There are 9 hidden switches. A switch that is on adds its own fixed numbers to the row, and there is some noise. The rows also spread widely along 11 directions, which tell nothing about the answers.
In the rows, 128 means zero.
Some rows, each with its switches (1 for on, 0 for off) after it:
[154 120 127  77  94 126 137 113 129 109 159 102  86 104 176  67  73 168
  91 130  92 115 145 117  94 192 113  59 143  88 154  75 148 118 104]	0 0 0 0 0 0 1 0 0
[109  80  91 170 125 121 106  78 160 124 146  99 126  93 130  43 108 177
 155 123 109 148 119 132 128 128  96 120 111 151 139 100 117 125 103]	1 1 0 0 1 0 1 1 1
[110  78 107 146 151 110  69 127 140 127 118  58 123  83 132 117  46 143
 143  91 112 156 112 151 140 107 139 128 112 126 154  94 137 114  76]	1 1 1 0 1 1 1 0 0
[ 80 137  88 163 166 119 105 156 122 153 114  74 157  89 126 199 157 102
 203  66 159 166 143 166 177  28 124 199  96 159 154 121 111 115  74]	0 1 1 0 0 0 0 0 0
[117  81 114 127 118 119 155 108 115 142 109 122  94 134 119  94 143 114
 101 135 125 109 136 145  87 138 118 121 115 135  99 136  85 106  99]	0 1 0 0 0 0 1 0 1
[121 168 122 126 143 159 146 115 124 138 155  97 147  85 146 138 171 123
 151 123 133 143 128 122 142 127 124 168 129 105 168 102 112 139  69]	1 0 0 0 0 0 0 0 0
[119 105 126 100 141 132 141 153 101 161 106 119 101 149 137 144 118  92
 109 118 118 137 150 146  93 132 140 118 138 122 136 109 105 105  82]	1 0 0 1 0 0 1 0 0
[159 118 122 102  99 129 165  96 129 147 140 110 118 100 154  78 169 138
 115 146  97 102 112 126 116 196 126 119 130  96 159 104  88 161  83]	1 0 0 1 1 0 0 0 0
[ 84 151 101 137 115 118 180  86 139 105 124  69 115  83 149 101 152 144
 113 122 151  96 118 141  85 129  84 129  85  65 108 145  61 140  73]	0 0 0 0 0 0 1 0 1
[ 84 114  78 128 165 177  90 134 134 117 180  45 133  63 135  98 127 156
 160  71 131 138 157 118 194  90 154 159 120 116 159  98 134  99  24]	1 0 0 0 1 1 1 1 0
[132  36 113 116 131 161  80 134 128 172 123 101 102 128 105  90 111 115
 112 120  98 117 145 133 125 150 177 132 131 181 118 116 118  94 114]	1 1 1 0 1 1 1 1 1
[127  95 124 139 114 132 103 113 138 165 126 115 114 116 128 113 168 109
 159 121 121 133 146 140 132 139 151 145 120 189 120 130 100  92 137]	1 1 1 1 0 0 0 0 1
[111 122 106 139 161 135  69 161 119 153 147 102 130 109 141 159 123 113
 196 101 129 185 160 146 179  88 154 148 136 158 172  89 136  88  84]	0 0 0 0 1 0 0 1 0
[ 92 123 148 111  88 135  77  98 133 137 127  75 110  92 125 137 119 100
 162 102 160 141 160 125 141 134 155 165 123 205 107 121 125  45 194]	0 0 0 0 0 1 1 0 1
[131 145 125  90 121 158 106 152 118 156 152 110 106 139 159 137 142 124
 136 131 122 145 187 117 120 145 134 123 130 175 152  81 140  86 143]	0 0 0 0 1 1 0 0 1
[103  89 131 143 106 120 125  68 143 121 116  88 109  96 112  80  95 139
 116 140 133 119 105 132  91 144 118 130 111 141  86 134 105 110 133]	0 0 1 0 0 0 1 0 1
[ 90 133 131 123 137 150 131 133 105 164 116 125 121 143 115 157 159  83
 151 117 152 154 169 137 120  89 128 178 130 190 116 115 118  66 126]	1 1 0 0 0 0 0 0 0
[113 131 121 114  88 134 147 104 146 153 117  91 133 108 133 113 153 129
 139 118 129 110 129 136 109 143 115 148 115 150 129 121  90 139 154]	0 0 0 1 0 0 0 1 0
[101  80 124 137 115 140 109 107 134 152 107  95 124 118 102 111 135 112
 133 101 131 112 129 132 117 113 141 162 111 193  97 130 115  94 148]	1 1 0 0 0 0 1 0 1
[124 136 128 138 143 151 163  91 136 121 134  95 129  97 136  90 124 144
 100 148 117 122  97 123  85 162 114 127 117  71 141 117  89 161  60]	1 0 0 1 0 0 0 0 1
[153 100 157  83 111 157 180  91  99 140 115 124 123 127 112  88  91 130
  54 167  97 109  91 113  74 194 121 134 146 100 136  77 132 172  91]	0 0 0 0 1 0 0 0 1
[133 115 139 139 169 113  72 164 114 144 124 142  79 156 156 154  49 102
 146 158 114 214 164 158  90 132 143  74 149 137 151  90 134  65  97]	0 0 1 1 0 0 0 0 1
[114 135 111 112 153 159 165 151 122 157 113 103 142 150 135 130 120 143
  92 118 115 132 145 127  70 107  87 135 117 136 155  87 126 167 101]	1 0 0 1 0 1 0 0 1
[111  95  98 119 137 190 120 123 150 138 152  83 130 114 116  85 113 168
 107 111 108 108 137 110 109 123 132 133 119 154 117 107 143 137 109]	0 0 1 0 0 0 1 1 1
[114 150 133 124 131 181 155 116 126 176 123 126 156 144 111 143 156 115
 130 154 132 150 129 117  96 133 107 186 127 170 141  90 117 158 141]	0 0 0 0 1 0 0 1 1
[124 110 104 114 113 154 132 121 144 154 129  80 136 112 132 113 142 149
 124 108 111 103 127 126 114 133 115 149  96 157 130 103 127 153 125]	0 1 1 0 1 0 1 0 1

New rows. What belongs after each?
[136 149 128 127 160 146 126 122 123 128 167 131  91 122 166 118  93 137
 129 168 114 206 158 131 103 164 113  89 147  94 168  79 128 106  57]	0 0 1 1 0 0 1 0 1
[142  92  94 119 100 115 134 114 148 140 142  99 137 104 154  60 134 185
 137  90  88 104 137 122 125 127  94 103 117 168 160  84 144 158 136]	1 0 0 1 0 0 0 0 1
[124  67 111 110 100 106 152 119 109 159  86  97 135 108 110 125 148 104
 117  81 122  92 114 150 128 115 128 162 109 152 129 121  98 149 113]	0 1 0 0 0 0 1 0 1
[119 109 123 117 121 160 104 143 126 162 114  90 122 107 123 156 143  93
 137 106 131 119 142 142 128 132 169 157 117 151 124 132  98 108 120]	0 1 1 0 0 0 0 1 1
[119 146 129 115 122 165 140  96 124 130 160 104 133  98 132 105 146 140
 135 131 132 138 142 108 130 140 118 153 133 147 138  94 137 114 110]	0 0 0 0 0 0 0 0 1
[142 138 137 146 126 152 131  97 154 165 129 109 151 113 124 130 168 119
 141 146 119 126  86 124  98 157 130 165 119 139 142 123  87 166 143]	1 0 0 0 0 0 1 0 0
[168  96 128 120 142 141 146 146 121 161 108 127 127 137 130 124 115 116
  90 152  89 117  96 143  77 166 141 108 133  88 161 107  91 186  85]	0 0 0 0 0 0 0 1 1
[123  46  78 131 156 125 147 132 112 136 132 103 107 113 123  71 143 141
 105  89  99 103 133 146 135 111 134 113 117 109 135 122 100 130  11]	1 1 0 1 0 0 1 0 1
[140 157 154 139 137 186 121 115 142 172 138 121 148 129 121 151 179  99
 140 160 126 138 113 112  98 160 152 175 126 162 135 121 103 139 153]	1 0 0 0 0 0 0 0 1
[141 123 129  96 120 177 125 138 134 147 135  93 121 108 146 118 126 121
 104 116 102 101 136 121 100 172 157 120 127 112 148 108 111 134 106]	1 1 0 0 0 0 0 1 1
[134 120 150 112  81 147 119  73 136 153 152 131  91 129 136  77 155 125
 139 172 122 143 153 111 112 205 134 127 138 186 111 106 112  75 170]	0 0 0 1 1 0 1 0 1
[156 145 119  63  96 149 130 183 110 189 127 115 127 124 172 182 178  96
 143  95 112 125 184 136 136 144 143 136 137 161 184  83 122 142 147]	0 0 1 0 0 0 0 1 1
[132 119 142  78  74 111 112 133 117 152  99  96  97 120 160 142 104 105
 124 122 125 112 151 140  97 164 141 111 122 154 126  98 122  99 170]	0 0 1 0 1 0 0 0 1
[106 163 123  97 122 180 144 124 125 153 144  78 132 106 143 153 172 110
 139 108 138 133 153 119 136 147 136 174 108 132 145 106 107 122  95]	0 1 0 1 1 0 1 0 1
[117 117 114 113 123 125 119 128 130 119 139  97 109 117 155 103  79 156
 120 109 115 139 150 128 103 126 105  93 124 132 143  84 149 111 113]	0 0 0 0 0 0 1 0 1
[107  94  95 136 116 126 114  92 141 136 154 106  97 106 133  65 117 156
 147 139 125 162 165 135 135 136  97 125 122 164 130  98 118  85 112]	0 1 1 0 1 1 1 1 0
[117  63 128  77  85 142 163  99  96 161  99  99 111 118  97  94 142 105
  93 113 120  80 129 134 126 150 147 171 128 163  96 116 114 114 101]	0 1 1 1 1 0 0 0 0
[117  82  96 156 137 141 100  90 132 143 175 110  94  93 126  64 211 129
 165 148 131 127 161 129 173 139 154 146 121 174 109 139  85  63  77]	1 0 1 0 1 1 0 0 1
[160 107  84  96 135 145 108 184 132 154 171 125 101 134 184  98 140 157
 135 103  78 120 187 129 130 138 137  64 145 137 182  76 144 119  92]	1 0 0 0 0 0 0 1 0
[147 108 112  84 112 130 135 146 100 165 134 121 117 126 151 130 153 117
 132 108 107 132 159 130 143 143 129 130 135 153 167  76 136 130 105]	0 0 0 0 1 0 1 0 1
[126 140 134  90 126 183 159 130 133 153 120  86 130 143 134 129 114 135
  80 134 110 106 119 114  64 165 123 132 110 114 132  95 120 168 112]	0 0 0 1 1 0 1 0 1
[151 153 124 113  94 133 157 106 126 167 141 113 144  87 149 142 216 113
 157 130 127 127 132 130 146 153 117 174 122 148 164 107  93 162 132]	0 0 1 0 0 0 0 0 1
[106  84 101  81 121 130 123 159  95 132 115  67 136  90 129 137 105 127
 125  39 124  97 151 135 166  76 146 150 125 147 147  89 161 119  77]	0 0 0 0 0 0 0 0 1
[159  81  99 151 139 138  68 133 147 141 172 108 115 100 143  92 162 145
 170 113  97 123 139 132 171 137 172 112 119 166 148 118 124  97 100]	0 1 0 0 0 0 0 0 1
[145 142 134 122 127 102 116 151 115 156 106 115 129 114 159 180 111  96
 152 114 120 168 132 156 117 129 124 129 124 125 184  88 113 136 117]	0 1 0 0 0 0 0 0 1
[ 83 168 150  53  95 160 203 115  87 147  97 106  99 124 146 146 123  84
  78 135 156 134 179 129  63 162 107 145 144  98 119 102  94 107 100]	1 0 1 1 0 0 0 1 1
[ 75 140 120 116 135 185 116 108 129 132 157  96 129 121 123  99  92 155
 146 119 140 173 176 105 130 111 108 154 135 181 130  71 170  84 117]	0 0 0 1 1 0 0 1 1
[ 99 182 111 133 120 165 128 107 153 137 164  98 125 110 158 118 165 145
 168 143 141 151 164 123 123 138 102 145 108 142 140 105 106 101 124]	0 1 0 0 1 0 0 1 0
[124 104  96 104 144 164 105 156 115 142 160  87 127  98 139 121 151 132
 149  69 112 114 165 122 175  98 159 143 132 155 155  92 154  95  67]	1 1 0 0 0 0 0 0 0
[124 136 128 103 118 153 133 119 123 135 145 109 117 118 143 118 120 134
 122 126 122 141 151 118 107 145 118 126 132 142 140  90 138 113 120]	0 0 0 0 0 0 1 0 1
[156 190 111  80 111 141 130 148 127 131 185 104 126  92 207 135 143 159
 157 108 107 155 177 116 149 150 103 101 139 111 215  50 159 133 105]	0 0 0 0 0 0 0 0 0
[106 113 113  99 104 121 178  98  94 140 131 115 112 102 126 102 171 119
 126 120 142 120 156 137 138 117 103 158 135 141 121 109 111 105  84]	0 0 1 0 0 0 0 0 0
[ 74  52 107 158 175 135 126 114 102 125 104  99 129 124  68  97  76 129
 110 106 140 146 125 142 121  54 118 170 119 165 101 115 134  94  61]	0 1 0 0 0 1 0 0 1
[131 112 141 102 104 148 139 112 125 153 116 101 114 122 127 123 136 106
 108 128 123 113 126 127 100 169 146 136 125 136 120 122  98 125 128]	0 0 0 1 0 0 1 0 1
[112 144 129  89 134 196 129 145 134 147 133  86 137 141 133 123  70 156
  88 130 114 133 151 102  72 137 110 134 126 145 148  64 161 145 139]	0 0 0 0 1 1 0 1 1
[132  84  95  80 106 110 163 118  96 145 122  91 129  79 150  96 115 142
 122  70  99 136 146 137 163 134 101 136 134 116 190  57 144 164  39]	1 1 1 1 1 0 1 0 1
[137  93 106 106 131 135 146 117 106 131 154 110  98  96 141  87 142 134
 120 121 108 128 151 137 151 147 138 117 137 105 146 106 112 107  30]	0 1 1 1 0 0 0 0 0
[117 104 110 112  88 109  84  94 161 102 150  34 110  56 163  71  70 177
 147  89 114 116 124 127 150 159 133 101 107 120 148  97 130 107 119]	0 0 0 1 1 1 1 0 0
[ 93 143 119 113 124 144 142 136 121 161 110 106 105 137 149 149 155  91
 131 134 144 135 162 143  87 138 123 137 115 126 123 124  75 105 114]	1 0 0 0 1 0 1 1 1
[146 150 145 126 127 165  76 137 134 163 148  95 125 101 146 171 175  89
 173 136 129 135 128 127 153 167 195 159 122 145 151 122  99 101 125]	0 0 0 0 1 0 0 0 1
[ 90  94  88  96  72 100 179 101 117 124 112  65  92  85 145  69 207 126
 103  87 146  31 163 142 117 127 114 130  92 124  86 160  55  97 106]	1 0 0 0 0 1 0 0 1
[ 99 147 128 109 132 153 159 110 115 128 130 101 118 118 143 110 115 135
 106 137 132 132 141 118  89 138 102 135 123 107 132  89 125 121  84]	1 0 0 0 1 0 0 0 1
[108 130 145  77  97 144 121 133  91 179 121 135 128 137 128 162 146  82
 158  92 143 172 196 120 142 112 127 179 159 239 146  68 169  72 184]	1 0 0 0 0 0 1 0 1
[129 109 130  77 114 120 140 139  84 148 110 115 109 113 150 137  83 101
 123 108 113 169 160 146 138 152 131 123 151 110 182  63 131 116  65]	0 1 0 1 1 0 0 1 1
[140 119 116  97  78  75 178 112 110 171 102 140  85 137 167 120 172 105
 123 140 126 149 182 162  91 167  74 110 120 148 153 106  68 121 142]	0 1 1 1 0 1 1 0 1
[109 117  98 161 124 106 125 108 143 165 115 112 136 110 130 131 151 125
 171 124 142 181 149 158 125 101  79 159 106 178 154 110  86 135 143]	0 1 1 0 0 1 1 1 1
[130 141 151 120 137 190 111  91 138 138 157 103 137 108 125 109  91 138
 125 150 111 168 114  99 115 168 133 157 141 139 153  72 161 122 108]	1 1 0 0 1 0 1 0 0
[142  97 129  81 131 171 187 125  80 178 122 142 135 149 102 125 161 104
  84 138 109 126 131 115 112 149 123 174 148 149 144  79 131 163  80]	0 0 0 0 1 0 1 0 1
[152 115 107  97 111 111  73 157 132 138 149  75 124  79 182 125 109 145
 169  72  93 124 146 134 172 137 156 101 129 136 192  71 157 117 107]	1 0 0 0 1 0 0 0 0
[132  72 129 118 108 127 140  97 118 156 100  95 146  92  99 112 118 120
 122 101 113 121  99 139 136 129 133 171 122 159 136 104 122 156 109]	0 1 1 1 0 0 0 0 1
[116 141 133 116 129 105 149 111  86 138 130 142 110 115 140 139 129  97
 151 139 143 187 158 145 136 120 103 145 153 130 157  85 121  90  84]	0 0 0 0 0 0 0 0 0
[ 95  66  67 133 130 120 108 142 138 134 126  66 134  94 136  80 128 165
 147  62 110  88 141 141 150  78 127 124 101 148 134 109 123 131  81]	1 0 0 0 1 0 0 1 1
[ 84  84 116 181 188 152 108 104 120 128 124  87 144  96  72 124 103 120
 145 125 144 155  90 141 145  68 149 190 122 137 105 134 120 110  42]	0 0 1 0 0 0 0 0 0
[119 122 120 140 171 171  77 160 134 139 145  98 136 117 132 147  88 129
 148 113 119 163 139 130 130 105 156 131 133 139 157  95 144 116  91]	0 0 0 0 0 0 0 1 1
[138 106 106 104 135 201 160 107 147 127 166  94 127 121 127  55 104 195
  65 133  87  99 127  93  80 155  99 114 119 127 127  82 163 167  90]	0 1 1 0 0 0 1 0 1
[145  77 123 106 122 189 144  73 123 148 157  96 130  70 110  61 141 136
 108 132  95 128 107 108 157 197 159 166 144 109 153  96 115 156  37]	1 1 1 1 1 0 1 1 1
[129  63 105  94 117 141 134 127 103 160 131 107  99 112 123  93 146 112
 122 122 111 111 149 141 151 151 165 134 143 134 127 114 102 106  58]	0 0 1 1 1 0 0 1 0
[114 181 114 109 139 127 164 141  94 168 135 124 132 109 159 180 193  91
 163 123 152 183 183 144 141 104  92 175 136 133 187  89  97 121  83]	1 0 1 0 0 1 0 0 0
[114 111 113 109 146 135 116 140 105 119 145  84 102  95 144 124 115 119
 123 107 132 132 157 136 143 122 149 124 130 108 145 109 117  87  56]	0 0 0 0 0 1 0 0 1
[109 163  99  86 164 162 111 204 115 158 137  97 104 144 185 183  94 115
 133 106 119 169 195 142 101 112 128  98 132 101 177  72 140 109  67]	1 0 1 0 1 0 1 1 0
[123 129 106 151 122 124  89 119 153 134 153  98 111  94 159 113 147 143
 176 121 126 144 156 139 137 123 125 118 106 164 135 118 114  90 131]	0 1 1 0 0 0 0 0 1
[112 104 127 117 105 103 139  91 107 138 111 103 122  83 133 108 121 119
 141 122 132 142 127 141 135 135 114 151 130 135 141  92 118 122  96]	1 0 1 0 1 0 0 0 1
[123 122  99 139 130 145 148 103 155 130 140  93 137 111 142  77 102 180
 112 138 103 131 108 124  85 145  81 109 107 101 150  88 114 182  95]	0 0 0 0 1 0 1 1 1
[199  89 147  69  74 143  96 129 138 154 148 114  94 109 166  82  95 135
 103 135  67 120 147 121 118 238 167  72 154 142 183  77 130 125 157]	0 1 0 1 0 1 0 1 1
[157  44 117 139  89  86 114  80 128 159 113 106 110  82 117  85 158 113
 150 130 106 111  91 156 158 170 154 146 117 148 129 131  78 128 108]	0 1 1 0 1 0 1 0 0
[154  74  92 137 131 163  93 124 146 175 163  85 156  81 115 102 196 134
 177  94  94 117 106 127 208 143 183 174 123 157 171 115 102 163  73]	0 0 0 1 1 0 1 1 0
[142  96 120  90 132 151 118 126 107 136 150  92 109  87 148  98 114 131
 121 111 100 133 141 124 156 163 165 119 145 108 163  82 141 118  40]	1 0 1 1 1 0 0 0 1
[106 101  84  67 107 122 148 160  95 145 143 127  67 151 175  85 145 144
 112 108 114 111 232 132 111 118 101  76 135 171 123  80 151  60 101]	1 0 1 0 1 0 0 0 1
[141  82 111 155 150 135 101 124 138 142 132  86 125 101 121 108 145 128
 132 136 111 108  95 140 133 141 162 139 103 117 137 133  81 142  74]	0 0 0 0 1 1 0 0 1
[145  66 141 111  93 110 110  94 123 138 118 121  77 132 129  75  90 118
 107 155 101 115 121 138  95 192 149  93 134 141 106 113 110  82 128]	0 1 0 0 1 0 1 0 0
[154 141 122  66 102 158 125 145 130 151 154  94 129 123 169 108 110 161
 113 111  91 119 161 104 114 160 114 111 136 152 182  48 172 140 147]	1 0 0 0 1 1 0 0 0
[ 96 164 146 124 160 204 116 121 126 140 142  74 151 105 108 170 116 107
 128 124 153 164 127 107 120 118 143 198 123 139 138 104 132 118 106]	0 0 0 0 0 1 1 0 1
[148 105 130 158 125 146  87  87 164 150 150 102 145  90 123  95 127 147
 160 140 103 146  92 121 132 154 141 146 129 165 145 105 128 142 144]	1 0 1 0 0 0 1 0 0
